The first 6 rows are patterns. Each new row is the sum of 2 different patterns, raised or lowered, with some noise. Before adding, each is slid sideways (what falls off one end comes back at the other) and multiplied by a number that may be negative. Names go in the order of the patterns.
In the rows, 128 means zero.
Known rows, each followed by the names of its patterns:
[ 92 154 128 138 108 152 146 144 128 124 177 122 104 131 134 138 117 134
 136 140 104 128 117 106 142 123 108 129 130 152 166  96 113 111 127 124
 129 107 168 146 114 128 112 129 147 131]
V
[129 137 159 127 149 112 140  93 127  94 174 132 133 133 116 127 108 143
 122 131  96  79 132 133 143 104 127 132 142  79 132 130 162 154  92 119
  86 119 153 141 163 120 128 130  86 144]
C
[120 101 140 112 122 141 116 109 112 109 123  97 127 174 131 177 122 122
 128 133 125 150 150 144 137 133 116 128 130 108 142 142 136 120 125 117
 139  98 135 129 141 119 151 129  97 132]
P
[126 128 125 120 123  82 140 132 123 126 145 147 126 135 107 129 135 153
 128 121 118 122 120 120 116 101 145 128 127 112 140 119 117 121 127 139
 163 120 131 126 118 148 130  83 135 147]
Q
[147 113  79 124 117 122 133 176 120 122 140 153 125 139 120 177 122 174
  98 133 130 119 141 126 146 124 146 113 101 157 137 101 138 125 138 138
 116 125 133 131 123 135 143 177 132 123]
F
[120 137 127 159 129 127 130 137 142 121 152 119 124 125 133 129 130 129
 134 104 105 127 105 121 131 156 122 108 140 124 168  91 131 160 125 125
  96 126  96 110 122 177 111 118 144 138]
Z

New rows, each followed by the names of its patterns:
[113 135 133 137 160 141 128 174 113 138 121 148 174 125 194 133 159 141
 140 118 166 173 171 159 159 142 155 172 107 157 160 167 123 150 142 160
 114 140 109 167 132 167 154  93 148 182]
P Q
[131 187 180 178 165 168 166 196 118 144 171 170 163 164 151 161 186 135
 135 159 175 142 151 133 158 194 113 149 181 157 155 158 171 184 147 147
 181 161 157 162 150 158 188 158 152 125]
V Q
[117 133  79 130 116  77 152 115 144  86 145 129 159 160 110 161  98 113
 117 118 114 147 119 122  98  70 147 112 132 138  90  83  88 127 141 152
 126  88  97 109  87 118  78 169 124 132]
V C
[158 131 127  98 165 130 104 140 145 196 139 155 163 126  54 145 132 115
 131 178 121 128 118 149 130 140 120 160 134 148 116 141 137 122 145 134
 145 124 166 139 112 172 144 109 117 132]
F Z
[115 175 134 127 155 147 139 138 115 152 149 141 136 137 146 117 119 147
 149 129 153 174 146 146 169 160 113 170 157 134 108 150 154 141 115 117
 144 166 116 146 155 162 149 159 162 140]
F Z
[133 105  84 112 122 122  88 123  85 107  73 110 103 117  95 127  77  51
 105  73  74 115 117  89  92 104  83 129  52 103 109  97 139  75 142  66
  79  94 158  85 109 135 124 101 115  94]
P Z
[133 100  60 106  57  98  77 102 105  93  95 118  92 106 105 112  70 108
 126  85  71  97 105 113  81 100  98 118  97  91 118  73 105 119 102  97
 137 112  96 103 112 110 125 111 114 119]
P F
[ 74 143 132 132 108 163 123 131 137 119  95 120 133 112 122 156 113 127
  70 145  85 146 112 154 128 110 104  92 151 114 160 154  83 106 126 120
 125 115 140 123 127 112 102 129 105 121]
C F
[105 120 165 156 177 111 136 129  80 162 135 130 168 136 171 150 124  92
 121 101 176 140 123 172 139 126 116 139 132 154 110  63 157 142 157 100
 154 154 160  91 135 174 164 144 104 133]
V C
[129 140 145 158 140 134 148 152 138 148 136 120 131 147 155 123 153 108
 158 133 118 149 166 157 142 159 147 156 107 124 152 142 134 143 133 137
 119 113 149 139 132 129 155 137 144 149]
Q Z
[127 122 101 137 124 102 122 165 125 111  96  96 152 100 156 129 116 104
 119 123  94 123 142  86 130 101  92 131  98 115  97 126 116 116  91 159
 120 159 123 114 136 116 122 136 160 165]
C P
[116 160 105 108 116  89 115 117 113 146  95 113 154 111 103 111 129 108
 117 117 154 104 111 118 119  82  80 115  91 124 114 129  85  97 129 119
 148  94 123 147 134  95  88 112 103  90]
Q Z
[116 173 121 100 150 104  74 129 106 108 120 158 113  98 135 179 122 167
 112 166 119 171  96 142 139 125 144 124 132 119 143  97 108 161 139  94
 130 114 141 113 119 121 137 120 133 131]
P F
[200 168 142 145 182 142 177 156 164 169 218 123 145 187 184 177 171 143
 197 192 180 142 158 184 137 159 148 179 165 135 161 165 181 166 138 182
 157 166 162 177 162 180 187 149 173 193]
V F
[163 167 131 158 183 144 158 130 145 164 170 146 146 147 140 134 114 139
 136 148 155 183 145 167 147 140 117 155 163 169 129 155 141 150 134 155
  89 176 161 147 157 142 148 135 118 148]
Q F
[124 147 117  93 132 115 141 143  87 141 122 129  97 119  90 147  87 133
 126 108 116 119 145 113 127  81  85 129 140 132  99 110 119 121  79 114
 102 156 138  92  99  99 106 130 124 142]
C Q
[146 112 121 123  90 152 102  80 114 122 122 110 111 132 115  51 101  61
  91 118 103  90 109  91 103 122  74  90 100 105  98 118  76 122 111 101
 106  99  97 142 103  77 113 110  94  89]
V P
[ 86 124 111 129  96 116  71 161 148 104 119 100 135  81 118 101 119  87
  33 124 140 130  90 111 130 127  65 112 136 150 151  98 100  81 124 143
 130 134  82 141 129  88 134 120 127 166]
V C
[111 147 159  68 102  71  93 149 121 103 107 125 108  71 123 105 111  98
 117 130  88 118  91 123  76 154  95 116 118 120 106  85 110  97 104  73
  55  90 128 121  85  92 121 110  54 105]
C Q
[145 114 119 107 113 142 109  93 113 113 111  73 117 113 118  93  93  97
 120 116  91  93 108 113 132 143 112  86  88 108 107  96  78 142 118 107
 105  90  90 123 116  86 134 113 121  99]
V Q
[145 125 176 128 139 146 154 197  92 153 180 153 132 127 166 141 161 141
 168 129 163 179 148 162 180 157 163 151  99 183 166 182 142 165 162 179
 113 123 133 160 164 151 142 129 189 171]
V Q
[107 149 117 126 127 142  79 130 112 116 142 115 125 107 118 120 124 154
 153 124 146 137 121 123 119 153 137 141 115 116 153 121 150 132  96 128
 112 136 118 123 144 122 106 124 105 131]
C P
[172 176 126 166 169 161 188 173 203 157 166 157 169 174 178 175 198 172
 162 151 159 160 154 171 182 129 167 184 188 150 177 172 201 139 174 173
 200 199 145 181 139 163 189 184 193 168]
C Z
[118 139 168 126 146  79 113 165 120 176 148 115 128  95 158 125  81 161
  61 128 123  94 121 106 117  92 143 116 149  89 119 115 137 123 110 134
 118 131 130 146 196 113 115  97 151 103]
C P
[116 137 125 162 122 108 124 129 129 121 139 123 107 136 110 104 122 108
 147 160 103 101 104 112 126  97 110 152 144 103 139 108  97 140 118  72
 151 107 123 116 130 118 121 104 115 134]
V P
[108 148 145 143 139 140 151 141 161 175 166 129 108 158 140 139 117 178
 137 139  92 116 157 129 178 141 104 129 109 156 160 114 160 113 133 126
 110 124 143 161 116 163 127 164 109 134]
V C
[ 93  91 101  95  94  99 132 107 125  65 112  87 112 119 110 117  96 111
 104 127 160 122 107 116 131 105  84 102 157  96 110  54 118 132  91 141
 118 115 102 108 125 113  70 151 103  95]
C Z
[154 143 124 143 197 145 152 141 175 168 166 155 183 168 155 156 160 190
 153 191 168 145 160 180 160 160 144 139 159 148 170 137 155 163 203 128
 127 182 155 211 124 149 187 181 140 129]
V Z
[158 144 138  89 157 170 114 128 140 120 151 110 102 140 144 127 124 138
 109 137 110 147 132 132 132 145 144 155 161 124 156 147 150 111 137 144
 119 133  94 163 113 115 136 134 152 142]
Q Z
[ 92  46  98  82  73 136  75  74  86  70 112 107  79  71 105  93 114  55
  72 119 101  91  93  96  86 113  93  88 153  88  97  65 129 108 102  81
 126 127  86  48  75 124 107 116 102  80]
V C
[101 136 103 105 128 142 119 128 159 140 109 149 121 194  93 161 138 129
 128  98 135 101 124 121 180 104 101 164 142 105 142 126 160 137 121 128
 141 142 121 153 130 156 126 131 140 123]
F Z
[ 63 122 122 145  99  87  89 104 108  99  99 144  99  91 117  68  96  79
 117  92 132 101 131  37  73  95  74 101 101 142  82  86 110 122 181  59
  98 121 118  98  66  87 108  80  94 122]
C Z
[143 129 167 102 125 125 114 133 114 161 142 142 132 108 147 107 105 151
 107 137  96 148 116  97 128 123 159 141 196 143 125  93 128  90 105 104
 126 117 165  88 120 134 143 112 121 122]
F Z
[ 77 150 155 121 123 120 128 116 138 119 172 141 105 125 150 111 116 122
 117 152 130 122 111 131 127 125  94 130 136 121 157 154 133 137 146 115
  98 142 137 121 101 109 126 132  94 140]
Q F
[ 92 118  78 159 139  83 112 104 150 112 132 117 145  69 123  98  84 125
 121 132 118  69 103  87 114 104  97 144  80 116 108  94 109  97 117 101
 128 130 150  81 126 111 104  95 117 138]
C Z
[120 110  90 128 131 102  77 177 132 117 132 107 147 100 133 117 129 100
  64 145 116 132  94 123 122 133  72 126 100 133 145  62 103  79 135 136
 114 165 111 156  87  82 164 118 125 121]
C Z
[139 146 118 107 112 141 149 143 113 135 137 153 103 109 158 123  98 119
  67 122 159 101 120 117 123  82  92 102 117 136  80 126 160 109 107 106
 139 119 124 104 168 117 128 132 116 109]
V P
[136 149 140 127 137 136 140 147 147 155 137 165 151 119 134 136 149 125
 144 149 124 120 125  87 136 136 156 137 101 143 170 160  89 139 158 137
 140 116 174 100 116 135 173 108 109 148]
Q Z
[152 105 184  97 168 133 118 152 117 158 119 176 131 183 127 120 136 160
 148 148 154 126 157 143 165 183 144 137 121 128 143 146 118 195 179 147
 126 130 171 116 184 156 115 116 117 142]
C F
[126 115 147 116 106 131 137 130 131 120  76 121  43 120 105  89 122 112
  72  91  98 127 145  93  98  91 129  96  99  84 158 133 108 103 125 106
 130 104  82 116 112 153  89 142 157 119]
V P
[161 137 140 112 151 109 126 120 185 123 122  93 100 146 125 147 108 120
 117 100 119 138 115 147 106 123 130 133 119 114 137 109 169 128 112  98
 141 120 126 132 119 137  71 140 126 145]
C Q
[149 152 128 133 172 144 129 154 150 114 134 140 122 134 110 139 145 119
 133 128 158 104 139 138 104 150 109 135 137 137 140 105 116 152 103 138
 177 135 192 134 127 136 144 131 149 127]
P F
